The groups are shells around one centre, one inside the other: the same stretched ball of 3 dimensions in 8 sizes.
Known rows, each followed by its group:
[-17  21   9  41  -7 -25   7 -22  -9 -41 -23   8 -14 -33  27 -15  12]
q_823
[  2 -14  24 -36 -51 -27  42  36 -19 -25 -27 -40   8  30   3  47 -18]
q_913
[ 27   3  10   3 -31 -28  31  -3 -12 -33 -22  -1  -5 -22  21  16   4]
q_900
[ 27 -11  33 -71 -79 -41  67  67 -36 -23 -37 -64  16  47  -2  90  -9]
q_162
[ 19 -35   8 -15 -33 -10  30   0   5 -21  -9  -4   2   3   8   9 -35]
q_900
[ 13 -15   5  11 -20 -14  20 -15   2 -29 -12   8  -6 -19  18  -6 -17]
q_525
[ -9  33  20  15 -27 -39  25   8 -28 -42 -36 -17  -8 -15  24  22  25]
q_990
[ 20  -2  28 -46 -63 -38  54  47 -31 -27 -35 -48   9  28   5  68  -2]
q_525
[-29 -13 -10  77  28   7 -23 -71  29 -35   4  52 -23 -56  29 -81 -24]
q_900
[ 25  38  23  -6 -47 -51  44  22 -39 -41 -42 -25  -3 -15  24  52  37]
q_990
[ -5  27  13  29 -17 -32  17 -10 -18 -42 -28   0 -12 -29  27   3  20]
q_823
[-20 -36  -5  39   7   8  -7 -44  27 -26   4  30 -12 -24  17 -53 -44]
q_913
[  9   8  30 -41 -61 -42  52  50 -36 -31 -39 -52   8  29   7  69   5]
q_282
[ 29  18  24 -25 -55 -45  50  32 -34 -35 -38 -33   3   2  16  59  19]
q_823
[ 22  18  10  16 -26 -32  26  -9 -16 -38 -25   3  -9 -33  26  11  17]
q_162
[ -2  16   1  51   1 -20   3 -39  -1 -41 -16  27 -18 -51  32 -30  10]
q_913
[ -1 -51   7 -16 -28   0  22   0  13 -17  -4  -7   3  15   2  -2 -53]
q_282
[-41 -15 -14  91  40  13 -33 -83  35 -36   8  61 -27 -63  31 -99 -28]
q_990
[-31   9   4  54   6 -13  -5 -36   3 -39 -14  20 -17 -36  26 -38  -2]
q_455
[  7  -7  28 -45 -60 -34  50  48 -29 -26 -34 -50  10  35   3  64  -9]
q_162
[-12 -34  10  -5 -24  -6  19   0   6 -23 -10  -9   0  11   6  -2 -40]
q_455
[ 39 -14  15 -29 -50 -28  46  19 -14 -25 -22 -19   4   2  11  41 -11]
q_282
[-20 -35   3  19  -6   2   4 -23  18 -24  -2  11  -7  -6  11 -31 -43]
q_455
[ -7 -35   3  12 -13  -1  10 -20  15 -24  -3  10  -5  -8  11 -22 -40]
q_525

New rows. What belongs after each?
[ 12  -5  27 -44 -60 -36  51  46 -29 -27 -33 -48   9  31   4  63  -7]
q_455
[ -6  19  20   4 -33 -35  28  12 -24 -37 -32 -21  -4  -5  18  26  12]
q_455
[-19  -7 -11  77  26   3 -20 -71  26 -37   2  54 -24 -63  32 -77 -16]
q_282
[ -2  11  -3  60   8 -14  -3 -51   7 -40 -11  37 -20 -59  33 -44   4]
q_282
[-11 -24  15 -12 -32 -14  25  12  -4 -25 -17 -19   2  16   6  14 -30]
q_455
[ -4 -35  11 -14 -30  -8  25   6   4 -22 -11 -13   2  15   5   7 -40]
q_823
[ 32  12  16  -9 -42 -37  41  11 -23 -34 -29 -14  -2 -15  20  36  13]
q_900
[ 38   8  25 -40 -64 -44  57  40 -34 -30 -36 -39   7  11  12  69  11]
q_455
[  7 -17  -4  36  -2  -5   5 -41  16 -30  -3  31 -12 -39  23 -37 -21]
q_990
[  6  39  15  26 -23 -41  24  -5 -27 -44 -34  -4 -12 -34  30  16  34]
q_282
[ 31  23  26 -29 -59 -49  54  37 -39 -36 -41 -38   3   3  17  67  24]
q_913
[-33 -11  -5  63  19   2 -16 -55  21 -35  -2  37 -19 -42  25 -64 -22]
q_823
[ 36  -1  28 -55 -71 -43  62  52 -35 -27 -37 -50  11  27   6  79   2]
q_823
[ 34 -24  28 -70 -75 -34  64  58 -26 -20 -30 -55  16  43  -3  80 -21]
q_900
[ 33   5  29 -51 -70 -45  61  52 -37 -29 -39 -51  10  25   7  80   7]
q_823
[ 34   3  29 -52 -71 -44  62  52 -37 -28 -38 -50  11  25   7  80   6]
q_823
[ 22  24  17   1 -38 -40  36  10 -27 -38 -33 -14  -4 -18  23  34  23]
q_455
[-39  11  -1  73  20  -8 -17 -53  10 -41 -10  34 -22 -49  31 -60  -3]
q_162
[ 25 -24  28 -66 -72 -31  60  56 -25 -20 -30 -55  15  45  -3  75 -23]
q_900
[ 21 -23  10 -13 -35 -17  32   3  -2 -25 -14  -7   1  -2  11  15 -23]
q_823
[  5   9  27 -30 -54 -39  46  40 -32 -32 -37 -44   5  21   9  57   5]
q_900
[-27 -42   1  21  -2   8   0 -27  23 -23   1  14  -7  -4   9 -39 -51]
q_282
[-20 -38  -3  33   4   8  -4 -39  26 -25   3  25 -10 -20  15 -49 -46]
q_913
[ 39   2  23 -39 -62 -40  56  37 -30 -29 -33 -36   7  11  11  64   5]
q_455
[ 10   0   3  29 -11 -17  13 -27   1 -35 -14  18 -11 -36  25 -16  -3]
q_455
[ 46   5  24 -42 -65 -44  59  39 -33 -30 -35 -36   7   9  12  70  10]
q_282
[  8 -41  20 -47 -53 -15  43  34  -7 -17 -17 -37  11  39  -3  41 -42]
q_282
[-32   7  -3  72  20  -6 -16 -56  13 -40  -8  37 -22 -52  31 -61  -5]
q_455
[ 21  16  10  15 -26 -31  26  -9 -15 -37 -25   3  -8 -31  26  11  14]
q_900
[ 25 -13  29 -60 -70 -36  60  56 -30 -23 -33 -54  13  39   0  76 -12]
q_455
[ 28 -11  15 -22 -45 -27  41  15 -14 -27 -22 -17   3   1  12  35  -9]
q_525
[ 29 -22  20 -43 -57 -26  49  32 -16 -23 -23 -32   9  22   4  50 -20]
q_525
[ 29 -35  26 -70 -72 -27  61  54 -20 -17 -25 -52  17  47  -5  72 -32]
q_282
[ 27  22  21 -14 -48 -44  45  23 -32 -37 -36 -25  -1  -8  20  49  22]
q_455
[ 32  22  15   0 -39 -40  38   6 -25 -38 -31  -9  -5 -24  24  33  22]
q_990
[ 33 -32  29 -78 -79 -31  67  63 -25 -17 -29 -60  19  53  -7  84 -29]
q_990
[ 31  25  33 -47 -72 -55  64  57 -49 -35 -47 -56   8  20  12  89  26]
q_282
[ -2  27  15  22 -23 -34  22  -3 -21 -41 -30  -6 -10 -24  25  12  21]
q_823
[  6   0   3  31 -10 -17  11 -28   1 -35 -14  18 -12 -35  25 -18  -4]
q_525
[-30 -23  -2  47  11   4 -10 -45  22 -30   0  28 -14 -28  19 -55 -33]
q_823
[ -3 -30  20 -36 -47 -17  38  31  -9 -21 -20 -35   8  34   0  36 -34]
q_282
